The rows come from 4 hidden closed curves, with some noise, and rows from the same curve form a group. Each curve winds through 8 dimensions. The rows are also pushed far along 5 directions, which tell nothing about the answers.
Some rows, each with its group after it:
[ 15  -9   9  -5  15   2 -11   1  -6  -8 -29   3 -26  -1 -18   2  27  -4
 -12  -7] : (2)
[ -2  11  19 -11  25 -14   1  -5  10   2   3   1   5   0   5   1   6  10
 -10  19] : (2)
[ -5 -11 -17  -8  -1  25 -21 -11   1 -28 -13 -25   9   4 -26 -19  -5   9
   0 -16] : (2)
[ 11  -8 -23  -6  -8   2  -8 -14  -5 -30  -6   3  17   9 -12  -5 -20  -3
   2 -15] : (2)
[  6  -8  -5  -4   1 -28  16   0 -12  14  -3  28   6  -8  11  22   1 -11
  -1  -1] : (1)
[  8   5   0  -5 -11   5  -8  -7  -1 -18  10  17   5   8 -14  14   5  18
 -14   2] : (0)
[ 27   0  -9  11 -20 -18 -17  -8   5 -35   0  29  -8  10   1  20   0  19
 -10  -2] : (3)
[ 1 16 -4 -5 -2 23 20  8 -6 15 -2  0 -3 10  7 -4  4  4  0  4] : (1)
[ -3   3   6   1  -7 -21 -12 -19  11  -9  -4  17  16 -14  14  11  12   4
 -20  22] : (1)
[ -7   3  -2 -11 -12 -10  11   7  -2   1  21  17  13  -6  18   4   2  -1
   5  11] : (1)
[ 27 -27  -2 -13  18 -20   2 -20  11  -4 -30  -6 -21  -1 -10   7   1 -10
 -14  -5] : (2)
[ 23   9  24 -11   6  -5   7 -13  11 -12 -20  21 -23   5  -2  19  26  13
 -23  18] : (2)
[  1  14   3   4   1   7   7  19  -6  28  13   5 -12  11   9  12   9  22
  -7  10] : (0)
[ -4   8 -29   5   4  29 -12  17 -23   1   0 -19  -2  17 -20 -13  -5   9
  17 -21] : (0)
[ 20   1  -7  -6   6  25   6  14 -28   3 -12   7 -31  20 -16   9   4   3
  -1 -11] : (3)
[ 11 -22  -8  -5  -2 -11  18   0 -18   6  -1  26   6  10  -7  25 -15  11
   0 -15] : (2)
[ 11 -13 -21   6 -27  17  -2  -1   2 -30   1  -2   4  12 -12  -5 -23  15
   7 -27] : (1)
[  4  35  20   5  16  -8   7  -5  16  11   1  -5 -17  -9  15   2  18  -8
  -7  34] : (3)
[  1  -3 -30  -2 -16  16 -11  -3  -7 -38   5  -1  17  12 -21 -10  -8  18
   3 -22] : (0)
[  7  -9  -3   9 -13  -5   6  -9   1  -1  -2  17   4   2   0  19  -8  11
  -5  -1] : (1)
[  8   5   9  -9 -23 -14   7   0  10 -10  29  28   1   1  18  18   1   7
  -2  20] : (0)
[-19  24 -10  10 -10  -5  10  13  -4  11  21   4  31  -1  19 -11 -12   2
   8  -2] : (0)
[ 12   2 -31  -7  -9  38  -3   2 -13   6  -3 -19 -12  19 -18  -1  -5   2
  18  -8] : (1)
[ -5  -2 -21   1   2  24  10  10 -31  11  -7  -4   8  10 -25  -5 -13   1
  -2 -32] : (3)
[-11 -17  -9   5  18 -20  -1 -16  16  20 -19 -31  16 -23  -7  -9  -6 -26
  11  -8] : (3)
[  8  15   3   4 -15  -6   9   5   2  -7   5  27  11  10  19   4 -13   5
  -5  -3] : (3)
[-16  18   1   6 -17 -16   5  16  -4   2  41  25  30  -3  17   4 -11   7
   3   4] : (0)
[ 10 -22  -7   2  -7  -9 -10 -10 -10 -20 -31  16   3  -1  -6   4  -2  -4
 -11 -18] : (0)
[ -9  21   8  -5  16  29  19  13 -13  32  -4 -12  -6   6   6 -10   1 -12
  11   6] : (3)
[  1  -2  17 -15  36 -12   0 -11   9   6 -13 -12  -6  -3  -8   0  11   7
 -12  12] : (2)
[ 12   9   0  11 -13  22   5  20 -20   8   3  18 -18  23  -2  14  -1  27
 -10  -9] : (1)
[-10 -16  13  -5 -11 -25  12 -18  27   2   5  -8  10 -32  11   1  -5 -22
   0  10] : (2)
[ 18 -28   0  -3 -10 -14  14  15 -26   9  -3  41 -14   8   1  29   0  10
 -11 -17] : (1)
[ 19  -2  -2  -1 -11 -15  -4 -12  11 -18 -14  21  -6   2   9  12  11  14
 -22   6] : (1)
[  7 -14 -18   1 -18   4 -27   0   2 -21   9  -1  -1   8 -13   7  -5  15
   9  -8] : (0)
[-12   6  -6  -2  -2  -9  14 -10   9   2  -1 -10  23 -17   8 -14 -15 -20
   2  -2] : (1)
[ -9  -5   0   2  11  -5  22  15 -10  52   2 -11  -8  -6  16   3  -9 -20
  13  -1] : (0)
[ 14  -9  -3   2  -3   1  -2   0  -3  -6  -8   3 -15   2   6   5  -6  -4
   2   1] : (3)
[-12  20  17  -3   2  -9  11  -7   5   2  13   6   6 -13  14  -2   5  -9
  -5  24] : (0)
[ -4   8  -5  11  -1  18  -7   5 -10  -7  -7  -6   4   7 -14  -8  -6  10
  -2 -17] : (1)
[-13   9   4   4  16  21   6   4 -17  39  -7 -24 -14  -3  -9  -3  -2  -7
  -9   1] : (0)
[-13  -9   3  -2  30 -10  -1  -4  -1  17 -10 -22   5 -16  -6 -11   3 -17
   3  -1] : (2)
[ -5  31  -5  -8 -15  29   3  15 -20  -8  30  19   7  16   4   4   9  23
  -3  14] : (1)
[ 17 -17  11  -9   6 -21  -5  -5  -3 -15 -18  20  -9   0   0   6   6   3
 -26  -8] : (2)
[  9 -13  19  -8  12 -46  -8  -9  25  -5  -7   7   0 -13  15   8   4  -2
  -6   9] : (2)
[ 8  2 -9 -2 -8  1 -4  1 -5  7  1 12 -2  5  5 17  5  1 10 10] : (1)
[-17   7   8   6  -7  -5   9 -10  19  10  12  -9  25 -15  18  -4 -14 -15
  17  12] : (1)
[ -8   3   3 -19   6  24   9   1   7  16   6 -25  -1   5   1 -14  -6  -1
  11   9] : (2)
[ -7   4   2   1 -20 -12  18   2   0  16  16  11   9 -11  30   5 -12 -17
   2  10] : (3)
[ -3   1  19  -7  23 -31   3 -14  33  11  -9  -8  10 -18   5  -2  18  -8
  -8  14] : (0)
[  4   7   3   8 -16  10   7  12 -19  10   3  38   2  16  11  22   5  28
 -15   2] : (1)
[-16  13   6 -20  13  27   8  15 -14  16  18 -16   6   8  -3 -17  -6   3
   6   4] : (2)
[  6  30  40 -12  15  -8  -4  -8  34   2   2  -5 -23  -7  17  -1  35  -1
 -15  45] : (0)
[ 13  -2  -8  -8  -9  18   3   1 -10 -11   7   4 -12  11 -13   6  -6   2
   5  -3] : (3)
[-16  12  11  -2  14  -8  26   5  -8  41  19   2   8 -12   4   8  -3  -3
 -11   9] : (0)
[ 14  -1  -2  -5  10  21  -5   8 -12   2 -24   4 -13  18 -10   1   9   1
   8 -12] : (3)
[-6 -4  4  6  5 -8 -5  8  6  9 -3 -8 -8 -9  2  3 13  6  8  0] : (2)
[ 14 -25  -7  -5  13   4   5  -1 -23   3 -21  -1 -29   0 -26   9   4   5
 -24 -17] : (3)
[ 11  -2   0   4  25 -11   7 -11  -2  13 -27 -15 -24  -9 -11   3   7 -16
 -12   0] : (3)
[ -8   2  -1  -6  -6 -10  -4 -13  30 -19  13  -8  19  -7  13 -11   5   7
   6  19] : (0)
[-20   8  -2   7  24  12  22  16 -27  51  -3 -14  -5  -6   0  -2   0 -13
   8   0] : (3)
[  1 -13  -7  -6  -5 -12 -11 -24  19 -21 -10 -11  17 -14 -13  -6 -10 -23
  10  -6] : (3)
[  4 -31  -3  -7  18 -19  23  -5 -14  24 -12   6   0  -4 -11  17 -12  -2
  -2 -14] : (2)
[ -8 -24 -26  10 -12 -16   1 -11 -10  -1   9  -9  17 -18  -6   3 -27 -13
  11 -13] : (3)

New rows, each followed by its group:
[ -9  -1  12  -6   8   5  12  -8  -1   4  -5  -3  -4 -15  -9   2  15   1
 -14   9] : (2)
[-12   9  14  -2  20  16   8  -4  17  27 -14 -32 -13 -13   2 -13  21  -1
   1  16] : (2)
[ -3 -14  -7 -10  13  -4  -3 -20  13  -4 -17 -22   1 -14  -8  -7  11  -1
 -11   8] : (1)
[-14  -1  -2  12   9   3  13  15  -6  44  19 -26  -9  -8   2  -2 -15  -4
  12  -1] : (1)
[ -1   3   0   3 -12  22   0  18 -15   1   3   7 -13   4  -6   3  14  14
   1  -5] : (2)
[  9   7 -13  -2 -24  -1  -3  11 -22 -10  10  44   8  15  13  20  11  24
 -13   4] : (1)
[ -3  21   4   9 -24 -26  17   2  14   0  37  30  33  -2  28  12 -17   4
   1  10] : (3)
[ 21 -35  -6  -7   9 -27  -6 -10  14  -3 -18   0 -14  -3 -11  15  12   6
  -2  -9] : (0)
[  0   7  12  -7   0 -11  14   3   9  23  16  12  -3  -6  25  16  14   2
   5  29] : (1)
[-17  32  -9  -4   7  19  14   0   2  10  26 -32  17   1  -3 -20 -25  -4
   9   6] : (2)
[-12   3   9  -7  26  16  -8   0  -7  18 -20 -24 -19 -10 -13  -8  27  -3
 -12   9] : (3)
[  1 -15 -19  -1  -2  -4  14  -3 -11  22   4  -6   9  -5 -18  13 -21 -11
   6 -19] : (0)
[ 12  14   9  -6  -3   0   6  14 -16  -4   3  31  -8  15  10   9   8  15
 -20   0] : (2)
[  3 -13 -31 -12 -13  15 -23  -7  -7 -22  -1 -17   1   2 -19  -8  -4   5
  -1 -10] : (1)
[-13  21   1   1  -8   4  11  10 -18  15  11  14   9  -3   6   5   6  -3
  -9   4] : (3)
[-13  13   3   1   8   5  10  -8  -1   3  -2 -14   5 -14 -10  -9   0  -8
  -9   0] : (2)
[  4  19 -12  -3   6  10  14   1 -12   3   8  -2   3  13 -11   2 -15  10
  -4  -6] : (2)
[ -8  -5  -9  -3  -8  -4  -2  -2  -8 -14  10  12  29   0   2  -1 -15  -5
  10  -5] : (2)
[ 17   3 -11  -7 -27  26  11  10 -19  -6   9  34  -7  27   2  20   1  26
  -4  -2] : (1)
[ 11 -21 -11  -3   1 -13 -18 -12   5 -32 -20   9   8   1 -15   2  11  17
 -10 -13] : (0)
[ 12 -16 -30  17 -17  -6  17   4 -22   9 -11  16   0   6  -6  16 -18   2
  -4 -31] : (2)
[ -5  -1 -15  -3  -9  10  26   4 -11  14  21  -2   4   3   6   3 -14  -1
  14   1] : (0)
[-14   0   9   7 -30 -26   6   5  -1  10  35  27  16 -14  39  16 -18  -7
   3  20] : (0)
[ 19 -18   4  -8   5   2 -16  -5  -8 -27 -23  22 -18   6 -17  13  25  16
 -17  -1] : (2)
[ -8   9  -8  -7  19  12   3   8 -15   7   6 -17   5  11 -12 -13 -14   8
   1 -10] : (2)
[ 14   4  -6   8 -14  12   6   7   1 -15   0  12 -10  15  -1   3  -2  24
  -5  -9] : (1)
[  5 -19 -14  -6 -11   8  -4  -8  -8   3 -22  -1   5   1 -10   3 -10 -12
  -2 -18] : (1)
[ 11  -3   6   6  15 -20   1 -10  14   2 -30  -2  -1  -5   4  -1   2 -15
  -4  -3] : (3)
[-14  14   5  -5   6   2  17   7   1  15   3  -6   8  -7  15 -15   2  -4
  -5   5] : (1)
[ 10 -27 -11 -13  18   6   1  -4  -8   4 -31  -8  -5   6 -31   1  10   1
  -3 -24] : (0)
[-12 -16  25   3  -5 -34   1  -4  15   1   0  18   8 -30  20   8  16  -7
 -11  11] : (2)
[-10  -8  -5   3   0  -4  -2   0   7   4   8 -24  -4 -21  -3  -9   1 -13
   9   0] : (2)
[ -6 -13  -6  14  22 -26  19  -2  -7  28 -19  -2   7 -18   3   6  -5 -11
  -1 -13] : (1)
[  3 -12 -28  11 -25  18   7   7 -14 -19   4   3  10  12 -13  -4 -28  17
   6 -33] : (1)
[  7   3  -5  -7   2   7  12  -5 -10  -5 -12  10   4   6  -5   2  -6  -2
 -14  -7] : (2)
[ -9   0  -1  -1   1 -25   6 -12   3  11  12   1  12 -22   9   8  -4 -17
  -4  13] : (1)
[  1 -17 -37  -3 -19  14  -3   7 -29  -2  -5  11  14  10  -8   3 -12  10
  -1 -26] : (1)
[  4   8   3  -5  22   5  16  15  -5  33  -2  -8 -14  14   6   5   2  16
   3   6] : (2)
[ -1   7  -6 -10 -27   4   0  -1  11  -9  25  11  12   2  16   7   0   4
  16  20] : (1)
[-11  28 -10   6 -14   9   9   1  -7  -8  27   9  24   4  12  -7 -15   7
  -2   8] : (2)
[-1 -8 -5  2  3  1 11 -7 -2 12 -4 -5 -4 -9 -5  8  4 -1  1  2] : (2)
[  5 -11  13  -1  20 -11  -3  -2   3   5 -16  -4 -22 -17  -7   2  27  -9
 -14   8] : (2)
[  7   8 -20  -6  -8  16   2  21 -28  12   6  14  -6  16   0   9   4   7
   2  -6] : (1)
[ -8 -11  11 -11  -2 -19  22 -15  16   8  12   3  13 -19  11   8 -11 -13
  -3  15] : (2)
[  2 -10  -9   1  24  -4  31   4 -16  41 -11 -15 -14  -3 -13   8 -12 -10
   5 -14] : (2)
[ -6 -11  22  -7   9 -28   2 -24  35  -1  -6  -9   6 -25   8   3   8   2
 -10  20] : (2)
[ 12  17 -24   9 -12  28   1  11 -14  -9  -4   1   2  24  -6  -8 -19   4
  12 -19] : (3)
[ 14   6 -14 -13   1  21 -22   5 -13 -12 -13   3 -15  16 -12   1  24  12
  -7   1] : (1)
[  1  -6 -12 -10  -3   7 -19  -7   1 -12  -8  -7   2  -1  -5  -7  12   8
  -9   3] : (1)
[-13 -11 -12  -2   1   2   3  -9  -3  -2  -1 -12  24  -5  -5 -11 -17   0
   1 -11] : (2)
[  7  -3  -8 -15  -9  21 -15  -9  16 -15   6 -21  -9   4  -6  -5   9   5
  13  15] : (1)
[-10  16   6   7  -4  -8 -14   1   9 -12  18  -6   7 -10   3  -6  -1   1
  -2   7] : (1)
[  8   2   6   1   5   0   0   8 -12  -2  -5  16 -19   0  -5   9  20   2
 -13   1] : (2)
[ 24  -6  13  -2   8 -23   8   0   4   2 -18  20 -24   4   6  19  13  15
 -25   4] : (2)
[  4  -8  18  -7  -3 -28  11  -6  -2  -7   4  40  11  -3  13  19   0  14
 -27   9] : (2)
[  1  -1  -7  16 -15   4   6   9 -20  -8  -4  25  12   9  -7   9 -16  13
  -4 -25] : (1)
[  3 -19  -4  -5   3 -25  17   4   6  23   6   7   4  -6   7  13  -1  -1
   8  -3] : (0)
[ -3 -22   2  -7  13  -8   5   3 -13  28 -22  -8 -11 -11  -1   0   5 -24
   0 -10] : (3)
[  3  -2 -12  -1   2   5  -9   3  -5 -13  -8   1   2   5  -8   0   7   7
  11  -8] : (1)
[ 13   7   1   5 -17   7 -22  -7  13 -16 -12  12   0  11   8   9  11  13
   2   8] : (1)
[ 22 -13   1  -3 -13 -11 -15 -15  17 -40 -19  14   2   6   0   1  -4   5
 -12  -7] : (3)
[ -6  15  -2   3 -20  20  -5   8  -8   0  24  -6   3   6  -2  -2 -17  -2
   7  -1] : (1)
